There are 3 nested groupings, the coarsest first. Each group lies inside one group of the grouping before and may be the whole of it. The rows also spread widely along 13 directions, which tell nothing about the answers.
Some rows, each with its group in each grouping after it:
[ 29  -3  -9   6  -5   3   4  -4  17  -1 -14 -12   3 -10   9  -6  17   8
  -5  28 -16  -9   3 -12 -25  18   1  10  -5 -26] | Sobe Zag q_747
[ -2  22  -3  22  -3 -19  -2   7 -13 -16  -6  20 -21   1  -9 -15 -10  25
  -7 -17   3 -11  -4  29 -19 -17  13  17  -2  -1] | pusa vorub q_247
[ -2 -13   4   5  14   2   2  -5  10  -2   2  -7  22  33 -19  -7 -52 -35
  32  13 -13  31 -23 -36  16   6 -13  11   6  -9] | Butu daror q_22
[  5  17 -16  18  18 -11  -1  17 -13 -14  -4  12 -31   5 -11  -5 -35 -19
  -8   4 -11   1  12   4 -14  10  -2  19   2 -25] | Sobe zar q_215
[  4   1  12  11 -37   0 -17  -8   6 -17  -7  -2   4  13   7 -36 -15 -17
   2  -9  22   6  -7   1   8 -31 -12   8   3 -15] | Butu gopid q_275
[ -2  19  -8  -3 -26   4 -24  17  19  11  28 -16 -10 -12  10  15 -34 -25
   0   7  28   2  26  21  22  42 -10  -9  -3 -32] | Sobe zar q_810
[-19   8  -2  21   6   0   3 -13  -1   0  -4 -24  21   7  10 -37  18 -24
  28   2  -1  12   6 -18   8 -47 -10 -14  44 -14] | Sobe Zag q_160
[-39   6 -18  -5  27  -5 -10  -1  10 -14  17   1   5  24  12  30  -4 -19
  -5  22   3   8 -31 -11  25  19  -8  27 -22  -3] | Sobe Topo q_268
[-22   6  -6  -1  21 -22   7  -3   6  -2   6  -8  11  13  -3   8   2   7
 -16   8 -33 -24  11  -3 -17   6  15  -6  -2  17] | pusa nukon q_927
[ -5  -4  -7   1   7 -10   1 -13  -7  11   0 -26  22  -3   1   6   5 -16
  42 -10  15  24 -23   4   6  10   4  -8  16  15] | Butu gopid q_742
[ 29   2   8   9  12  11   8  12  14  12  -6   7 -22   0 -18  -9 -39 -15
  20  18 -19   4  -6 -29 -10  14 -10  -2   2 -29] | Sobe Topo q_610
[  2  -6  19   5  24   1   3  17   1  28   4  14 -32  -8 -31  -4 -33   7
  22 -13  -4  17 -42  18   3 -16  -6 -19   8  14] | Butu gopid q_439
[-28   2 -12 -10 -11 -25 -13 -28 -15 -34  -4  -5  36  40  19  12   5 -13
   2 -15  24   5  -8  -1   8   3  11  27 -23  26] | Butu laku q_359
[ 10   8  -2  -6 -24  -7   7  -4   9  -9   3 -20  24  15   9   1 -17  -4
   4   5 -12 -15  37 -24  -7  31  12   0  -6   3] | tive logug q_508
[ 14  14  -9  31  18 -18  21  10  -5 -10  -7  -6  17  19 -15  -8 -16  23
 -16  23 -38   2  22   1 -30  15   7  30   1  -2] | Butu daror q_300
[ 10 -36  23   6 -22  -8 -21  -2  33 -10   7 -29  34  28 -14 -12 -44 -14
 -18  36 -17 -16  28   1 -15  13 -20 -18 -15  -6] | Sobe zar q_528
[ 15 -18  10   6 -15   8  10 -10   6 -11 -12 -14  24  13  -6 -21 -11  -5
  27   4 -14  14  -2 -21   0 -14  -7  -3  11   0] | tive logug q_620
[  7 -17  17   8  -6 -18  -3 -10  22  -7  -5  -2  18  31 -16 -14 -35   8
  -1  18 -21 -14 -14 -20 -23  -7   6   9 -25  10] | Butu daror q_559
[-28  10  -8  15   3 -13  -7  10   3 -24  12   7  -1  25  -6 -11 -19 -10
 -30   6 -17  -4  15   9   6 -16  -7  18   6 -12] | pusa vorub q_894
[  8   6  18   4  -8   5  -3  15 -18  10   9   3  -2   3 -26  11 -40  12
  13 -18  25  12   0  32  11  21 -10  -9  -2  12] | Sobe Toz q_182
[ -4  -3 -10  -4  16  -6   3   5   1  -2  -3   6 -13   8  -2   2  12  -6
 -20   3 -27  -1   6  -3  -8  -7   1   4   0   3] | Butu laku q_846
[ -3  -6  31 -23 -14  14  -9  -4  14  36  14 -21   8   4  -8   2 -31 -23
  26  -8  19 -10  15 -22  23  12  -6 -45   8   6] | Sobe Zag q_798
[  5   1  12   8   5  18  14  15   5  15   9 -10   1  -4 -14  -4 -24  -8
   5   9 -18   2  20  -9   9   8 -12 -16  17  -7] | tive logug q_177
[ 27  11  -1   5 -11   0   9  12  14  11   3   4  -9  -9  -2   3  -6  26
  12   3 -11  12   5  15  -7  12   4   2  -1  -9] | Butu laku q_289
[ 28   9  16  15   9  10  10  20  -5  19  -5  18 -33 -19 -26 -10 -37  13
   8 -10   0  -3 -11   7 -14   3  -2  -9   6  -5] | tive vulal q_905
[  2  10   3  42  20  -8   2   2  10 -16  -6  -2  17   5   4  -9  15  14
 -49  38  -4 -16 -10  14 -28  -2  -8  33 -25 -13] | Butu laku q_846
[-10  28   0  23  -2   0 -20   8   0  18  20 -26  13 -14  12   5 -18 -42
 -16   3  41  -7  26  24  12  27 -17 -13   5 -24] | Butu laku q_359
[ -8  16  -7  -4   9  -1   7  -3  -5   5   0 -10  12   3   9  20  11   3
  22   4  11   8  -9  -7   7  25   6   5  -2   7] | Sobe Topo q_610
[  4   6 -14  13   0 -11   6  -1 -23 -12 -10 -19  24   6   1   2  10   0
  11  -4   4  24   2  17  -5  16   1  20  12   9] | Butu gopid q_439
[  9  -2  13 -16   0   8  27   1 -16  11 -11  -7  10   2 -16   6  14  32
  24 -22 -20   3  14  -6   0   1  15 -20  13  38] | tive logug q_620
[  3  25   4   4   2  -1  17   9 -20  12  -3   1   2  17 -18 -12 -25  -2
  23 -23 -10  13  26 -18   8   2  11   0  25   8] | Butu daror q_300
[  2   4  -9 -13  -3  -6  10  -1 -17   4  -9  -1   0   0   1   6  34  13
  11 -25  -6  14  13  15  -1  -7  12  -5  17  24] | Butu laku q_289
[  3 -16  -4   5 -21  -9  -4 -27 -15 -16 -18 -16  31   1   0 -20   8 -16
  47 -26  26  29 -27  15   0 -17  -2  -1  21  10] | pusa nukon q_927
[ -4  15  -4  -3  -8  -5  -1  -1   8  20   0  -4 -15 -12   8 -15  14  -4
  10 -12   0  -6  10  -5   1 -15  13 -14  15  -5] | Butu daror q_300
[ 38   5  22   7 -47  17  20  -8  20  -8 -11 -10  39   1   4 -15   7  61
  25  14   4   5  -6  -9 -10   7   9  13  -9   1] | tive vulal q_905
[  5 -18 -10 -23  11  17  -1  15   8  14  -5   1 -28 -21  -5  23  23  -6
 -18  12 -15   3  -1   9   4  22 -12 -15   4  -9] | Sobe zar q_810
[ -4   3  32  -7  -2  19  -7  -6  26  36   4  -5   5 -17   9  12   6   4
   6   4  36 -15 -34  -7  16   9  -2 -26 -23   4] | Butu laku q_359
[-12  30 -17  20  37 -33  11  -8  13  16   5 -11   3 -12  10   8  15  25
  16  15  -5 -14 -26   3 -28  10  33   9 -14  12] | Butu daror q_22
[ 11 -45   0 -24  11 -15  -9  -4  -6  -3 -20  23 -44  -1 -29   6 -11  -2
   7 -19 -14   2 -35  19 -21 -12   1 -13 -13  22] | Sobe zar q_215
[  6  -5  12  23  -3   0 -20   8  23  17   4 -14 -18 -24   1 -30  -5 -27
 -19  17   5 -11  -4  17 -11 -23 -21 -22  10 -30] | Butu gopid q_439
[ -1 -20 -24  -8   1  -7  -4  -1   7 -30  -8   2  -7  23   0  -7  13 -16
 -14  19 -41   7   7 -15  -5 -15 -12  20   4 -15] | Sobe Topo q_268

New rows. What belongs after each?
[ -3 -12   5 -12 -26  -3   8 -23  10 -29 -17   0  35  32   6 -16  14  17
   6   3 -20  -1  -5 -26  -4 -17   9  15  -6  10] | pusa nukon q_927
[ 10   7  -6  13 -13  -5  -9   7   3   6   3 -12   1  -6  -2 -13 -12 -20
  -9   1   5   5  22  13  -2   9  -9   2  12 -19] | Butu daror q_300
[ 34   1   4  19  10  -8  11  10 -14   1 -13   7  -5   8 -24  -9 -34   2
  10  -5 -15  13   9   6 -23   9  -1   9   5  -1] | Butu laku q_289
[  7   7 -24  12   1  -3  -2   3  -2 -11  -4 -18   3  -3   9  -9  17 -24
   5  15 -11  12  19  -3  -4   4 -11  11  20 -30] | Sobe Topo q_268
[-11  35  -5  14  12 -20   3 -15 -24  -1  -9 -25  25   9  15   6   3 -21
  25  -7  29 -15  14 -21 -13  25  22   3   1  11] | Sobe Topo q_610
[-10  26 -17 -24   5 -15  -1   4 -21 -10   0  15 -20  20   4  32 -14  -3
   1 -19   4  -9  11 -10   3  37  22  19 -21  15] | Sobe Topo q_610
[ 32 -31   3  -3  10   3  -3   9  -1  14 -17   6 -18 -15 -28  10 -12  -6
 -12   4 -11   5 -24  14 -22  22 -13   1 -13   0] | Butu daror q_559
[ 27  -2   1   6  -7  -2   1  21  12  11   6  -6 -13  -5 -15  -2 -28   5
  -3  10 -23   8  12  15 -11  21  -6  -1   4 -15] | Butu gopid q_439
[ -4   4 -12   9  23   2   3   8   4  10   1  10 -37 -26   1  -6   2 -13
  17  -5  -2   9 -30   5   3 -17  -3  -8   9 -14] | tive logug q_620
[-18  10 -23 -20   9 -15  10 -14   3   0   4 -21  11  11  20  11   5 -26
  32  -6 -18  -4  16 -42   6  17  25  -9   7  10] | tive logug q_620
[-19   8   0  -3   8   9   5   0  13  20  15 -21  26  10   3  12  -7 -19
  16  12   2  17  -2 -21  27  21  -7  -4  10  -2] | Butu daror q_300
[  7  14 -24  10  12  -8  10   9  12  -2   2  -9  -4  -5  11   5  15  12
 -10  24 -30  -2  19   3 -16  19   3  15   6 -23] | Sobe Zag q_160
[-10  22 -14  -5  14  -8   9  11  17  17  15  13 -24  -5   2  15   4  25
   5   1 -16   5 -13   4   6   8  16   9  -5   1] | Butu daror q_300
[ -7  -9   2   5 -28  -2  -6  14  -3 -29  12  -8  16  21  -9  -8 -13   4
 -35   3 -17   3  39  32   8 -11 -19   6   3   4] | tive logug q_620
[-15  27  12  -1  16   2 -15  25   0  19  22  30 -51  -9 -16  27 -58  -4
  -5 -12  37 -10 -30  26  19  28   0  -3 -31  -7] | Sobe zar q_215
[-20   6 -11   4  -6  -1  -9  24  -6  -5  19   1  -9   1 -11   5  -5  -3
 -24  -5  -9  10  25  41  15   0 -17  -2  21  -7] | pusa vorub q_247
[  0 -25  -2  -2   8  -6  -7 -16 -14  -7 -23 -22  25  -5   4  10  43 -10
 -27   5   9 -11 -15  12 -18  14  -5   6 -12  20] | Butu gopid q_742
[ -4  -6   5  -4 -24   0 -16   3  21 -12   9   2  -7  10   1  -6 -18  -4
   1   9   4   3  -5   9  10  -6 -10   0 -11 -17] | Sobe zar q_215
[-16  14 -33   3 -10 -14   7  -1   5 -23   9 -24  25   9  23  -3  35   4
 -13  14 -29   0  41  -3  -5   0   6  14  22  -3] | tive vulal q_905
[  9 -12   9  -1 -18  11  -4  -7   6  10  -5  -7  11 -25  -2   1  13   9
  23 -10  31  19 -37  30   8   3 -10 -11   4  -1] | pusa nukon q_927
[ -8   6 -26  -9 -10 -30 -13 -22   7 -11   1  -5   5  11  21   7  -4 -16
  27 -12  20   8 -26  -4  -3  17  21  23 -18   2] | Butu daror q_300
[  6 -20 -28 -16  16 -26  11 -10 -21 -11 -19  -2  -2   9 -15   6   2  -9
  24 -21 -39  15   2   0 -23   8  15   0  20  22] | pusa nukon q_927
[ -8 -13 -27  -5  16  -8   1  -6   5 -16 -12  -4   3  20   6  -9  16 -35
 -24  19 -44  -2  19 -37  -9  -3  -3  19  10 -14] | Butu daror q_300
[-10   8  -1 -10  12  10  12  -2 -10  14 -18  -7   6 -12   7   8  64  13
 -32  -4  -4 -16  12  -7  -4   4  10  -3   4  17] | Butu daror q_300
[ 11  13  -6   4 -12  -3 -11   6 -10  -3 -11  21 -28 -11  -2  -3  -3   0
 -12 -17  27   0 -21  18  -4   5   3  23 -17 -11] | Butu daror q_559
[ -4  33 -16   7  -6  -5   6   8   4  -4  10  -6   6   0   8   1  -8  -1
  -2   4 -11  -1  29  -1   1  21   7   9  12 -19] | pusa nukon q_927
[ -1  -4 -10 -19 -39   8  -2  -5   2 -14  -3  -2  16  15   9  -2  18   4
   3  -8   4  27   6   0  24   0  -5  19   5  -3] | Butu daror q_300
[-19  -6 -16  -5   4  -2  -8   1  29  -3  20 -14   7  13  12   7  -6 -24
  -4  26 -20  12  -9 -15  19   8 -10   6   0 -18] | Butu gopid q_742
[-21  16  -8  -7   6   2  -2  -3   6  -3   3   6  -9  -2  15  13  11  -3
  15   3  18   5 -28  -8  17   6   7   8 -12  -8] | Sobe zar q_215
[ -4  29  21 -10  -9  29   3  23   2  25   6   8 -22  -7  -6   7 -14   2
  -7  -8  13 -10  25  -9  25  16  -3 -19   5 -11] | Sobe zar q_810
[  8 -10   5 -11  -2   2   4   0  12  -4  -6  25 -22  13 -10  -1 -13  27
  16   0 -14   6 -33 -11  -1  -9   3   9 -17   2] | Sobe Toz q_182
[ 15  26  -5 -11 -27   7   7   6  12   5   1   8 -11  -2  17  -2   9  16
  13  -7  -2   7  16  -9  10   6  13   8   0 -14] | Butu laku q_289
[-15  12  -9 -12  -5 -10   1  -1 -19 -10  -3   5 -13   5   6   4  10  -4
  -7 -25   2 -13  17   5   4  -6  12  -1  -1  17] | tive logug q_620
[ -6   1  -7   0  -1  19  -1  -2  21   6   2 -16  10 -10  17   1  16 -19
  20  25   7  17 -12 -18  20   8 -12  -3  12 -28] | Sobe zar q_810
[ 10   7   0  -5  -9   9   7  13   5  11  -2  -3  -9  -9  -2  -1  18  16
 -14   1 -19  -1  19   4   1   6   0  -3  10  -5] | Butu gopid q_742
[ -4  12   1   2   9   3  -8  -3  28  40   7 -20  -6 -36  17   6  26 -15
  -2  14  19 -19 -12  -4   0  15   4 -22  -4 -15] | Butu daror q_300
[  4  10 -10  -4  20   4   8  12   2   3 -11  15 -41   3  -4 -19   9 -13
 -24   9 -50 -24  34 -40 -17 -17   2  -4  15 -25] | Sobe Toz q_182
[ 21 -22  15  10  10   2 -10 -13  23  14 -24  -8 -14 -17   2 -29   6 -35
  -6  15  -3 -23 -30 -28 -30 -16  -9 -16  -5 -20] | Butu gopid q_275
[  8   3  -7  25  -2 -12   7  18  -4  -3  21 -25  30  14 -21  12 -44  10
  18   9  -9  39   9  40   6  34 -13  13  13   3] | Butu gopid q_742
[ 23  -3  -5  -2 -11   0   6  -6   5 -12 -19   7   9   7   3   5  11  20
 -11  11  -6   2 -17  -9 -14  23   7  35 -24  -4] | Butu daror q_300
[  3  12  -5   9 -15 -10  -5  -7  17  -3   4 -13  19   5  19  -6   5   1
  -1  12   4  -4  12   1  -5   7   4   8  -7 -12] | Butu laku q_359
[ 13 -14 -13  -3   0  -2   5   4  21  -5   3   1  -8   4  -3   7  -3  13
  25  22 -22  27 -25   4  -2   4  -7  11  -1 -12] | Sobe Topo q_610
[-10  10   0  -7   6  -1  -2   4  11  18   7   6 -15 -17  -1   9   1   4
   6  -7   5  -4 -20  12   4   7   6 -13  -2   1] | pusa nukon q_927
[-24   3   0 -17   0   2 -13 -15   1  17   4 -16   3  -5  17   3  16 -31
  28 -14  29  -5 -13 -20  19  -1   2 -25   8   3] | Sobe Toz q_182
[-21  36  -4  20  16   6   9  16 -16  -5   0   8  -8   3   0  -3   9  13
  -6   1   4   6   9   9  14  -9   0  10  11  -7] | Sobe zar q_528
[ -6  20  20   3 -27   2   3  -3  -7 -14  -6  22   1  16  -7 -21 -15  27
   5 -26  15  -3  -9   6   9 -27   9   9  -4   7] | pusa nukon q_927
[-10 -40   5 -24  19  -9   4 -13  14  17   0 -17  22  11 -19  17   7   5
  25   5 -24  16 -33  -4  -2   1   3 -20   0  40] | Butu daror q_22
[ -5  10   4  25  17 -30  -6   0 -16   0   3  -7  -8  21 -21 -20 -52 -21
  16 -11  -4 -10  13   5 -19 -14   5 -10  13   7] | Sobe Zag q_747
[ -3  -1  -3  -9   0   7   0  -7  -7 -10 -17  29 -22   4   2  -5  13  14
  16 -17  13  16 -46  -2  13 -24   0  18  -8  -1] | Sobe Zag q_160
[  3 -22   0  11  16  16  -4  -2 -16  -8 -24   7  -6  -3  -8 -17  23 -35
 -18  -2   6  20 -20   4   4 -31 -31   6  17 -10] | Butu laku q_289
[ 11  -6 -13  10  -6  -8 -13  33  20  19  24   1 -34 -28 -16   7 -15   7
 -20  10 -13  15   4  61  -3   7 -20  -7   7 -20] | Butu daror q_559
[  4  30   9   8  -3   2   8   7  29  18  17  -7   4   8   5  -4 -31  17
  27  16  -9  -5   8 -22   8  13  10  -5  -2 -18] | Sobe Zag q_160
[  6 -28   5  -3  21  -5   1   5  -2  13  -1 -16  -3 -12 -19  10 -10 -19
 -15   3 -18 -21  12   5 -21  19  -7 -30   3  19] | tive logug q_508
[ 27 -13  -2 -23   4   9   6  -8  11  11 -22   2 -17 -11   1   9   7  -6
  23   6  -9  -4 -17 -34 -14  29  12  -6 -12 -10] | Sobe zar q_215
[-20  16  -4   8  33 -14  -8  -4  -9   7   1  10 -15   8   2   2 -25 -40
   3 -11  13  -9 -15 -17   0   1   5   0  -6  -2] | Butu laku q_359
[ -9   7  -7  -3 -15   3   7  15  -8 -16  12 -11  23  27  -5   7  -6  11
 -15   1 -19  25  29  16  19  12 -12  18  13   6] | Butu gopid q_275
[-29  30 -21  -3  16 -16   0   8   7   1  23   3 -10  11   6  14 -26 -18
   3  -1 -15  -2  11  -7  14  20  10   3   4 -10] | pusa nukon q_927
[ 18 -12   1   4 -19  -1  -6  -1  -1  -1 -12 -23  11  -9  -2  -8  10  -4
   4   4   5   3  22  16 -13   8  -5 -13  14  -4] | Sobe zar q_810
[-11  12 -11 -19   2   1   4  21  -2   8   4  19 -35   2  -6   6  12   8
 -36 -10 -30  -7  29   4   6  -1   4   1   6   2] | Butu daror q_300
[-24   0   7 -14   8  -8  -9   1  15  10  10  11 -13   9  -7   5  -7   5
  -7  -2  -2  -7 -24   0   9 -15   6  -6 -17  15] | Butu daror q_22
[ 10   7  12  10 -19  12   1 -10   9   3  -9  -2  14  -4  11 -20   8   1
  27  -4  20  17 -15 -10   9 -21  -5   2   7 -16] | Butu laku q_359
[ -7   9   1   2  11 -10   5  -5  19   8   6  -7   6  13   7  -3   1  -1
   2  14 -20  -9   6 -23  -8  -3  12  -3  -4   2] | Butu laku q_846
[  3  -1 -12 -11 -45 -16 -24 -11  25  -5  17 -22  28  12  17  11 -22 -14
  10   4  25   7   7  11  10  38   2  13 -20 -10] | Butu daror q_300
[ -7  -4   6  -6   8 -11 -16  -8  15  10  -1   0 -12   1   7   1   3 -19
 -16   2   7 -22 -11  -8 -10  -3   4  -9 -20   3] | Butu laku q_846
[ -7  14   4 -34 -13   6  -1   7 -12  -7  -1  17  -6  20   0  42  -9  24
 -18 -11  14 -12   5  -4  15  50  17  17 -39  22] | Sobe zar q_810
[  4 -19 -21  -6   1   0   2  -6  -6 -15  -7 -15  17   6   2  10  22  -4
   7  10 -10  23  -5   8   1  13 -10  12  10  -2] | Sobe Zag q_747
[  5 -17 -10 -10   7   3   5  -6  -9  -8 -19  -8   1   0   0  -8  21 -25
 -13   0 -24  -7  15 -26 -14  -3  -3  -5  17   2] | tive vulal q_905
[ 22 -27  -6   0   8   0   1   2 -17 -15 -20   6   9  11 -17  16  -5  -5
 -22   3  -9  15  -8  17 -14  27 -16  23 -15   5] | Butu laku q_359
[  5  -4  23   7 -22 -11  -7  -9  -5   3 -10 -11  17   1  -3 -16  19  20
 -16 -15  14 -22  20  28 -20 -22   6 -17  -5  24] | Butu laku q_359
[ 11 -26   4  -7  -4  13  -7  16  28   7  12  10 -24  -5 -16   5 -15  15
  -3  19 -19  16 -22  22   9  -5 -23  -7  -3 -14] | Sobe Zag q_747
[  0 -12  -5  -7  33  15   1  15 -15  11  -7  -1  -5  -9 -12  31   5 -21
 -21   6   2  15 -26   6   8  40 -20   7  -5   3] | Butu gopid q_439
[-21   2 -12   8  -1 -21 -15 -14   4 -14   5 -14  12  10  13   5  -4 -13
  17   4  23   4 -19  11   1   2   6   6  -8   3] | Sobe zar q_810
[ 20   0 -15  17 -13 -21 -18  -8  -6 -10 -10  -9  -4   3  -6 -29 -39 -46
  26 -11  13  15   1   0 -14  -5  -2  12  12 -26] | Butu daror q_22
[ -4  -8 -23 -12  -4 -10  -9   0  -7   0  -1   0  -9 -15   1  18  27   7
   3 -15  17  22 -26  42   4   8   0  11  -4  11] | Butu daror q_22
